The first 7 rows are patterns. Each new row is the sum of 2 different patterns, raised or lowered, with some noise. Before adding, each is slid sideways (what falls off one end comes back at the other) and multiplied by a number that may be negative. Names go in the order of the patterns.
(in the rows, 128 means zero)
Known rows, each followed by the names of its patterns:
[128 120 138  89 134 124 149 140 172 135 136  97 110 105 147  97 110 128
  95 120 140 139 125  93 122 112 145 133 125] | K66
[130 146 168 130 154 135 131 152 139 115 161 124 153 130 141 124 127 129
 103 126 123 127 121 120 131 156 107 136 123] | K531
[126 135  87 136 130 136 124 124 121 129  86 140 181 141 142 126 125  88
 138 176 100 110 132 118 160 132 128 133 135] | K506
[111 162 117 162 113 113 124 121 140 141 117 128 110 132 143 107 128 145
 133 104 126  71 109 100 133 137 131 119 120] | K504
[110 103 140 121  96 181 137 150 132 133 140 140 157 132 121 129 185 115
 140 125 104 144 145 160 173 153 130 119 121] | K792
[ 85 139 144 148 151 122  96 136 133 138 116 138 132 133 155  93  71 152
 119 143  83 114 183 148 110 129 150 124 123] | K562
[125 108 124 139 142 123 131 135 119 127 147 113  85 134 133 176 138 152
 118 124 124 138 133  87 104 121 126 108 131] | K869

New rows, each followed by the names of its patterns:
[ 34  69  65 108  55  72  81  81  73 100  99  84  57  88  72 131  88  49
  82  72 103  52 124  80  81 121 144 100 101] | K66 K506
[149 139 149 168 165 175 162 167 136 151 162 179 142 155 169 145 158 180
 159 133 148 159 184 177 184 156 158 164 171] | K66 K869
[122 128 152 149 186 150 159 133 127 129 131 146 139 107 139  93 126 145
 124 132 119 103 138 139 131 128 104 148 122] | K531 K504
[119 129 116  90 130 116 146 130 139 142 116 130 127  93 112 107 120 114
 117 133  98 129 123 123 103 157 118 142 143] | K531 K792
[134 120 124 130 126  87 139 116 134 113 121 109 120  95 110 146 118 125
 113 109  98 140 129 105 103 123 124 158 120] | K531 K506
[151 147 168 145 109 149 136 164 145 138 101 136 118 135 144 116 152 151
 112 133 115 111 127 136 163 151 178 137 161] | K66 K531
[143 151 133 110 148 131 143 161 126 142 162 123 157 134 150 161 149 132
 142 171 154 159 167 149 140 159 139 166 155] | K531 K506
[138 137  95 157 157 133 137 133 139 180 177 171 133 132 126 156 109 164
 100 168 119 196 163 151 117 114 106 165 109] | K66 K504
[165 126 136 127 123 103 156 197 164 158 131 124  88 131 159 115 111 115
 144 164 144 128 144 146 131 154  97 137 134] | K506 K792
[127 138 167 146 167 157 130 153 150 159 168 125 155 154 156 166 149 167
 151 115 163 192 170 178 152 151 108 166 201] | K506 K504
[122 101  93  87  84  98 107  70  92  68 106 104 108  76  55  91 102 101
  90  80 110 121  81  81  93 108  92 117 113] | K504 K562
[109 121 111 113 107 130 121 137 120 139 127 128 132 133 145 114 111  87
 118 126 135 136 117 113 121 113 147 114 164] | K66 K504
[159 173 136 140 137 179 182 149 120 184 130 157 152 145 120 127 139 105
 130 132 133 107 144 177 150 109  90 115 108] | K531 K869
[ 81 150 128  75  98 135 112 135 112 122 145 112 106 105  99 159 131  65
 104  95 132 105 143 107  57 172 180  97 134] | K506 K562
[ 92  94 114 105 105 140 102  57 138 102 116 106  89  92  95  93  77  99
  92 124  89  90  89 122  87 108  94 126 102] | K531 K506
[ 77 107 127  81 101 103 124 109  68  91 109  92  66 117  96 125  89  80
  64  82  89 111  96  78  85 110  75  97  78] | K531 K562
[ 77 117  96 104 124  75  83  76  83  91 113 110 122 132 126 113 116 128
  55  99 105 108 107  91  93  80 106 113 100] | K66 K792
[114  99 127 105 110 104 120  88 115 105 110 102 137  89 132 118 105 129
 107  86 132 107 130  99 103 108  99  96  80] | K531 K504
[113 166 132 121 100 101 100  96  85 154  91  32 132  99 125 114 143 110
  78 153 123  97 113 121  93 116  98  78 119] | K506 K792
[202 108 151 156 125 179 177 154 212 175 177 152 101 156 164 168 163 120
 153 122 123 179 214 171 156 134 161 113 181] | K506 K504
[112 119 138 143 173 161 141 124 130 111 131 135 148  99 169 133 147 146
 144 134 146 147 137 133 116 175 133 148 119] | K504 K792
[122  95 132 119 104 111 132 100 170 124 136 109  93  94 122 103 125  86
 112  76 128 107 117 106 102  95 121 112 128] | K531 K504
[146 166 171 170 183 184 131 175 221 131 166 150 159 145 163 182 130 155
 176 164 139 180 158 171 187 154 157 123 138] | K506 K792
[210 179 170 157 137 119 195 136 158 148 136 193 188 165 162 154 163 152
 161 176 175 176 171 167 120 179 165 187 171] | K66 K562
[107 108  76 116 105 133 110 129 106 152  65  97  75  94  88  92 121 107
 115 103 100  95  59  77  95 109  75 132 104] | K66 K792
[162 132 159 143 109 134 131 122 151  98 111 115 124 148 121 135  99 104
 121  96 130 107 104 127 108 106 133 117 126] | K531 K504
[144  98 122 165 134 115 136 142 128 126  86 140 153 161 158 130 108 139
 139 155 119 121 140 141 182 111  98 157 123] | K562 K869
[152 144 176 130 114 138 139 160 126 140 144 111 169 128 133 176 132 134
 144 151 138 140 116 178 147 152 150 144 127] | K506 K562
[103 113  90 116 124 128  82  95 115 107 117 117 111 111  79 133 129 127
 124 127 120 119 130 163  73  86  98 118 121] | K66 K506
[115 115 120 126  91 111 113 146  95  88 106  90 119 128 158 114  93 147
 127 119 141  84  87 122 125 149 133 130 140] | K506 K869
[145 123 126 114 109 146 134 180 154 154 120 114 117 123 113 137  99 111
 127 133 140 122 128 122 121 143 126 134 117] | K504 K792
[131 126 167 152 155 143 144 138 166 119 189 126 135 138 129 119 156 115
 139 129 123 147 142 120 161 127 129 136 110] | K531 K504
[ 86 141 103 163 116 132 105 118 120 130 152  98 114 122 125 120 126 101
 127 114 133 132 112 100 133 100 118 136  97] | K531 K869
[118 108 101 100 131 129  94 118 115 116 116 140 110 103  81 106  95 111
  96  99 100  99 130 108 111  80  85  93 104] | K66 K869
[155 120 133 130 152 122 101 114 127 121 123 132 161 168 129 112 103 109
 137 155 123  96 128 109 126 131 123 109 144] | K504 K562
[ 83  95 104  95 106 124 115  64 122 118 122 129 107 108  86  86 109 103
  98 125 131 162 113 138 129  79 107 102 123] | K792 K869
[195 168 152 146 162 128 137 154 153 164 169 150 190 176 156 184 159 171
 144 184 181 163 174 141 166 170 162 168 141] | K66 K504
[193 122 117 140 152 174 169 191 156 123 201 172 186 167 136 161 164 174
 172 162 163 181 159 176 148 172 174 173 157] | K506 K504
[109  98 143  95 154 118 129 121 135 144 108 167 134 158 151 169 149 139
  87 137 111 158 107 111  99 108 105 139 138] | K66 K531
[145 151 141 118  88 136 135 126 112 140 129 122 146  70  70 134 116 138
  89 111 173 130 127 118 156 115 117  83 133] | K504 K562
[147 169 187 186 167 143 131 132 166 137 145 136 114 142 167 156 157 124
 140 141 175 163 150 155 150 161 123 168 143] | K66 K869
[161 179 139 169 188 174 159 156 152 164 160 175 158 150 175 203 171 138
  93 169 138 180 150 157 182 168 182 182 183] | K562 K869
[105 120 111 118 112 111 134  89  73  98  99 101 106 138 117  68 130 114
 107 128 113 108 125 109 107 126 110 125 129] | K531 K506
[150 130 162 142 138 111 143 140 138 114 149 139 145 157  95  94 157 112
 142  97 125 217 161 135 130 151 131 133 101] | K504 K562
[177 139 150 160 160 180 144 170 147 201 125 151 118 122 156 185 190 200
 155 175 155 144 164 134 149 132 125 219 162] | K66 K792
[132 155 141 151 133 150 133 145 124 163 137 150 137 140 142 148 103 163
 179 162 147 144 134 107 145 160 116 118 141] | K531 K506
[112  80 193 117 138  97 104  83 116 134 151 126 140 146 130 144 112 129
 131 121 126 160 173 125 123  86  96  97 119] | K66 K792
[154  95  77 101  87  87 114 106 118 127 132  99 119 135  83 101  95 106
 107 102 108  92 130 112  78  54 115 103 120] | K506 K792
[135 154 121 123 157 138 105 133 162 105 115 139 121 129 111 125 123 120
 132 124  86 137 157 125 114  80 108  99 110] | K506 K869
[125 118 164 118 106 113 119 126 126 132 138 133 139 117 146 118 111 141
 129 112 120 123 139 124 141 127 127 127 129] | K66 K869
[104 111 102 118  80 102  93 108  98 103 125 106 118  93  99  81 109 104
 123  98 129  92 121 113  88  99 105  83  94] | K66 K531
[124 127 138 120 147 131 145 115 116  78 116 115 150 138 146 109 145 157
 136 150 135 128 121 137 154 133 132 108 126] | K66 K869
[ 97  94  53  94  59 112 110 112  69 125 103 116 115  91  73  83  99 130
  94 137  72  45  81  82  98  81 153  83  59] | K66 K506
[105  82 105  97 119 128 115 114 106  87 103 117 113 104 100 102 100 109
 101 129 100 100  99 104 111 108 104  84  98] | K66 K531
[ 82  89  64  70  81  71 106  99  69  83  79 104  95  71  92 102  93  80
  79   5  75  67 130 108 112  71  80  74 128] | K504 K869
[150 149 142 125 127 123 143 159 118  78 142 146 141  79 112 209 152 169
 150 180 129 115  95 155 153 162 117 139  78] | K504 K562
[ 99  97 115 127 120 119 131 105  79 109 118 100 120 109 103 127 124 107
 108 109  90 131 114 102 119 101 128 114  79] | K506 K562
[138 120 125 103 140 119 112 124 155 142 124 129  83  98  95 120 148 116
 110 123  98 154 125 161 111  98 121 117 143] | K66 K504
[127 111 136 108 112 109 110  91 131 104 133 107  75  85 100  96 105 127
  88  84 126  98 109  96  98 104 110 109 107] | K531 K506
[102  92 109 129 144 149 127 145 111 139 162  80 126 134 134 106 122  82
 101 108 141 140 101 134 116 124 172 105 154] | K504 K792
[133 146  79 108  85 145 136  41  96 116 102  97 148 112 164 103  96 107
  97  99 159  93 118  91 126  91  97 105  59] | K531 K562
[ 70  95  69 108 107  45  74  65 103  66 100 115 120  69  53  37  52  98
 126  94 103 102  95  95 115  46  65 102 139] | K792 K562
[104 115 117  96 106 108  97 114 105  68  82 107 109 117 109 146 102  89
 100 121 102  67  62  98 112  96 119 101  74] | K562 K869
[140 156 151 170 147 157 148 139 140 150 151 128 177 179 135 156 153 182
 164 130 148 159 154 157 147 132 176 146 166] | K562 K869
[167 162 185 164 140 142 151 162 167 176 165 137 170 171 168 183 149 162
 173 162 163 177 149 164 169 169 188 174 179] | K506 K869
[ 97 149 148 113 132 118 114 135 110 133  93 152 159  96 125  85 155 124
  73  94 123 122 121 102 127 148 103 121 129] | K531 K562
[138 156 169 148 157 134 119 161 186 164 148 174 139 120 138 172  98 128
 145 164 185 170 135 175 164 143 174 123 146] | K66 K506
[157 133 144 113 139 143 175 141 177 162 181 170 145 174 136 147 168 137
 169 158 162 155 151 153 155 155 139 186 127] | K66 K506
[161 231 157 166 123 114 132 161 170 173 146 190 116 176 197 113 153 132
 143 163 146 158 122 141 183 157  91 160 161] | K504 K792
[150 182 137 166 165 141 161 178 185 153 111 176 145 184 165 143 132 158
 145 121 159 141 175 184 175 174 153 135 138] | K66 K531
[124  94 113 121 103 133 106  87  97 121 118 117 117  98 113 132 104 130
 103 135 120 120  75 120  68 114 102 141 116] | K66 K531
[161 151 127 130 102 106 133 116 105 113 108 107 111 125 105 110  95  77
 112 100 116  94  88 121 128  74 105 121 107] | K531 K504
[172 169 166 150 164 154 161 195 152 134 126 147 155 159 156 151 131 169
 190 150 148  93 160 159 155 163 153 168 158] | K562 K869
[200 192 173 170 168 148 183 197 127 178 159 166 188 151 130 169 143 160
 169 116 161 183 139 165 141 161 157 147 180] | K531 K506
[113 182 119 162  83 121 144 144 164 139  99 138 117 142 139 116 133 151
 159  81  86  92 103 118 104 132 183 139 108] | K504 K562
